There are 4 ways to turn a row about zero (a turn may also mirror it). The second row of each pair is the first, turned, with some noise. The first 36 pairs use one turn. New pairs use 2 turns, one after the other, and a turn may come again.
Some pairs, each with its turns in order after it:
[-2,-10,-4,-20,6,8,-5,-12]
[-16,-8,10,-10,-3,-12,-10,-6]
(2)

[16,5,11,-17,12,-1,-15,10]
[8,11,-4,-15,4,-21,17,-6]
(3)

[20,3,-17,17,16,-21,-12,-10]
[17,-1,-1,25,-14,6,-28,-7]
(2)

[6,-8,14,16,8,13,-13,-8]
[-5,9,4,1,2,25,-11,-9]
(1)

[-19,23,-19,-20,8,17,18,-12]
[5,-16,-22,11,21,-23,-22,9]
(0)

[-1,-2,-6,-1,19,-3,2,20]
[-8,14,10,8,-9,17,4,-9]
(2)

[-4,19,-22,-1,-14,-12,-23,14]
[12,-1,-14,-6,16,21,-13,-26]
(2)

[14,7,-25,-23,-16,7,6,12]
[16,9,-6,9,0,-33,-11,13]
(1)

[0,0,-25,15,5,-6,-16,-18]
[-13,-3,1,34,-1,-9,9,4]
(3)

[-11,13,-15,2,-25,15,-4,-20]
[11,-12,-14,-8,23,-25,1,-13]
(2)

[-25,-19,1,-18,0,-13,-14,15]
[-26,-6,9,-13,-15,-24,1,-6]
(0)

[11,-18,-21,-18,22,-6,-17,16]
[-17,32,10,8,13,-23,9,-3]
(1)

[-1,23,19,-8,-9,-19,8,13]
[16,-3,1,-16,23,11,6,-21]
(3)

[-21,11,-19,9,-4,12,9,7]
[8,-22,12,9,2,16,1,18]
(3)

[-17,10,-25,-8,13,0,-1,-12]
[-8,-12,-6,17,8,-13,-25,-5]
(0)

[3,-13,-11,-20,-23,20,-22,-18]
[-14,18,-3,33,-4,-19,15,13]
(0)

[-21,15,13,-1,-16,1,-6,5]
[-2,15,-18,-16,-10,-15,-8,3]
(0)

[11,-20,9,2,-24,18,6,7]
[-14,5,-27,-8,-4,-11,10,14]
(2)

[6,17,18,-18,17,-20,23,9]
[38,6,-15,-13,8,5,-2,-18]
(3)

[21,22,-9,-5,15,-22,-2,-23]
[15,-2,14,-31,24,-13,6,-10]
(1)

[-11,12,1,-7,0,4,9,-18]
[11,2,17,9,-7,9,-5,-9]
(3)

[24,25,-14,8,20,1,-4,-2]
[24,23,2,-21,9,-3,3,-11]
(1)

[2,16,2,24,3,17,3,24]
[1,0,-6,-10,10,20,20,25]
(3)

[12,-18,-25,6,9,-1,13,-9]
[1,8,-11,22,-6,-9,-18,17]
(3)

[-22,4,-7,25,-17,-11,-22,-14]
[-29,-19,9,23,5,11,12,-12]
(3)

[-18,-22,-19,13,-19,4,-21,-10]
[0,-29,-26,-2,-6,-8,6,-22]
(2)

[-15,-19,-4,9,24,18,-18,-6]
[-19,20,-7,14,18,25,8,-4]
(1)

[10,-9,-4,12,12,-23,5,-25]
[3,-11,27,-7,20,5,12,-15]
(1)

[5,2,-7,19,7,-22,-12,3]
[-8,1,10,-2,-10,23,-13,-13]
(0)

[17,8,-14,-12,15,17,-22,-20]
[5,7,7,-12,-9,-23,-33,-16]
(2)

[-13,19,8,13,9,-19,-8,9]
[-7,-5,-11,-20,-10,1,18,-17]
(1)

[6,-18,-12,8,11,1,0,18]
[-13,7,-8,13,-19,8,4,-11]
(2)

[16,19,-14,10,24,-21,-8,6]
[-2,-12,16,0,-1,28,-29,4]
(0)

[19,11,13,20,-15,23,-23,-14]
[17,41,4,14,-1,14,3,12]
(0)

[0,-6,4,16,15,24,-4,-5]
[14,16,17,3,19,-7,-2,-7]
(0)

[22,-13,8,-4,5,5,-1,-14]
[-1,7,23,-3,11,7,-16,4]
(1)

New pairs, each followed by its turns in order:
[-3,2,4,-2,-10,17,6,-3]
[15,-6,-6,1,5,-5,-5,-7]
(2) (3)

[3,-6,-6,8,9,19,-5,2]
[-3,7,-7,0,10,12,14,-1]
(3) (2)

[14,-21,-21,13,13,23,1,8]
[28,6,-10,-23,-8,20,-3,-13]
(1) (1)

[20,13,-24,-19,1,-12,13,10]
[2,-23,5,-9,-24,25,-2,9]
(1) (0)

[4,11,22,15,-10,10,5,-22]
[4,7,26,-5,-10,22,12,2]
(3) (3)

[21,2,13,19,8,-9,-24,14]
[1,18,-31,-17,9,-10,-11,-7]
(2) (2)

[0,-16,-1,-8,-18,-20,10,1]
[-13,3,9,-8,20,-10,-1,-19]
(2) (0)

[19,15,-11,6,21,22,5,-8]
[18,24,0,-23,1,-6,-10,8]
(1) (1)

[-19,11,-3,0,-6,17,9,-23]
[-11,-5,22,6,27,2,7,-1]
(1) (0)

[3,-12,9,-4,20,-3,0,-2]
[11,-10,-1,5,5,-17,-4,-7]
(3) (1)

[-15,-16,-20,18,11,-4,15,23]
[27,-22,-4,12,2,26,7,3]
(2) (1)

[3,-14,12,19,-17,-7,3,-24]
[-15,3,11,12,9,28,-17,1]
(1) (1)

[8,1,-22,25,-1,-17,-8,-5]
[2,29,-1,19,-10,5,-9,-15]
(1) (3)

[17,17,6,6,12,-2,5,-1]
[12,-8,-7,2,14,13,-10,11]
(3) (0)

[-5,2,-15,-3,-13,25,-19,-14]
[-8,-22,2,24,-20,0,-7,-1]
(2) (0)

[-21,-8,19,-6,17,-14,5,-21]
[4,14,-18,31,-9,6,12,-7]
(3) (0)

[15,-17,-11,-3,11,14,5,22]
[4,3,0,0,22,25,17,-3]
(1) (3)

[-1,0,11,8,24,-17,-2,6]
[-8,2,-8,21,12,-15,-9,-10]
(3) (2)

[10,-1,24,18,-24,0,-13,-22]
[18,11,-18,1,4,-28,-25,-7]
(3) (0)

[-13,-22,23,-2,13,-11,-5,9]
[-7,-7,-5,21,-17,5,-15,19]
(2) (1)

[-17,12,-9,-16,-16,-14,-20,9]
[16,-17,19,0,-14,-8,14,-20]
(3) (0)

[-3,15,18,24,-8,17,3,10]
[-16,9,26,-3,7,-7,-7,20]
(1) (3)

[-16,-14,7,-13,-16,17,20,4]
[-26,6,-8,3,0,-6,-28,3]
(3) (1)

[-15,-13,6,24,8,22,12,12]
[28,3,-13,15,-13,16,-12,3]
(1) (1)

[-2,-24,-18,-10,19,14,-22,-16]
[-25,-11,13,7,-3,-6,-13,-32]
(2) (3)

[7,15,-16,8,-5,-4,-23,-20]
[-2,37,-1,-1,6,11,-15,-2]
(0) (0)

[-4,18,17,24,24,14,-13,7]
[2,19,-14,-5,20,-7,-15,31]
(2) (2)

[8,0,-23,-13,-24,7,-4,1]
[-25,7,5,-17,-12,6,8,-8]
(3) (1)

[1,-7,-4,13,19,11,-10,-1]
[8,-20,4,0,0,-5,-15,-7]
(2) (1)

[-3,-19,13,10,-17,9,-3,7]
[22,5,10,4,5,14,-10,-7]
(0) (3)

[-1,23,-18,-13,-21,-22,8,-15]
[-10,24,-21,8,-19,3,24,-11]
(3) (3)

[-13,19,-15,-18,20,1,3,-18]
[-18,28,-16,-2,16,13,-6,-7]
(3) (3)

[-4,-6,-7,-16,-13,-12,-8,23]
[-13,-13,5,-6,15,8,22,-8]
(0) (2)

[0,-22,-6,7,-11,0,-24,0]
[10,17,0,9,-7,-3,-17,-22]
(1) (0)

[7,18,-11,13,21,-15,-16,24]
[20,3,-26,13,-1,2,-19,20]
(3) (3)

[-4,12,-3,7,4,5,19,15]
[-2,-4,-15,-1,8,15,13,11]
(1) (0)

[19,21,15,21,22,-9,-21,-3]
[16,-7,-9,23,-6,-24,-4,28]
(1) (0)

[13,18,-21,18,-16,6,8,-3]
[6,0,-18,-9,-8,16,28,15]
(3) (3)

[-6,21,-16,-1,-19,17,14,-5]
[25,7,-16,22,-3,-5,7,-7]
(2) (3)

[17,15,-3,4,22,-10,17,-22]
[0,22,20,14,4,13,-23,-13]
(0) (1)

[-12,0,-5,-9,24,-18,20,0]
[-18,19,-4,13,15,-14,-8,13]
(3) (3)

[13,-23,7,-19,-5,-18,21,4]
[5,-11,0,-8,-1,4,-35,-19]
(3) (2)

[-16,17,11,-8,-23,17,13,23]
[-27,13,12,-28,-14,-6,-2,11]
(3) (2)

[-9,-25,-10,-4,17,12,-21,-14]
[23,7,0,-11,-25,8,-9,-19]
(0) (0)

[-5,-4,-21,0,-13,-20,-8,10]
[7,-23,2,23,4,1,-4,6]
(1) (2)

[-23,-10,14,-4,22,4,-6,16]
[1,-19,-1,3,-10,7,-16,29]
(2) (1)

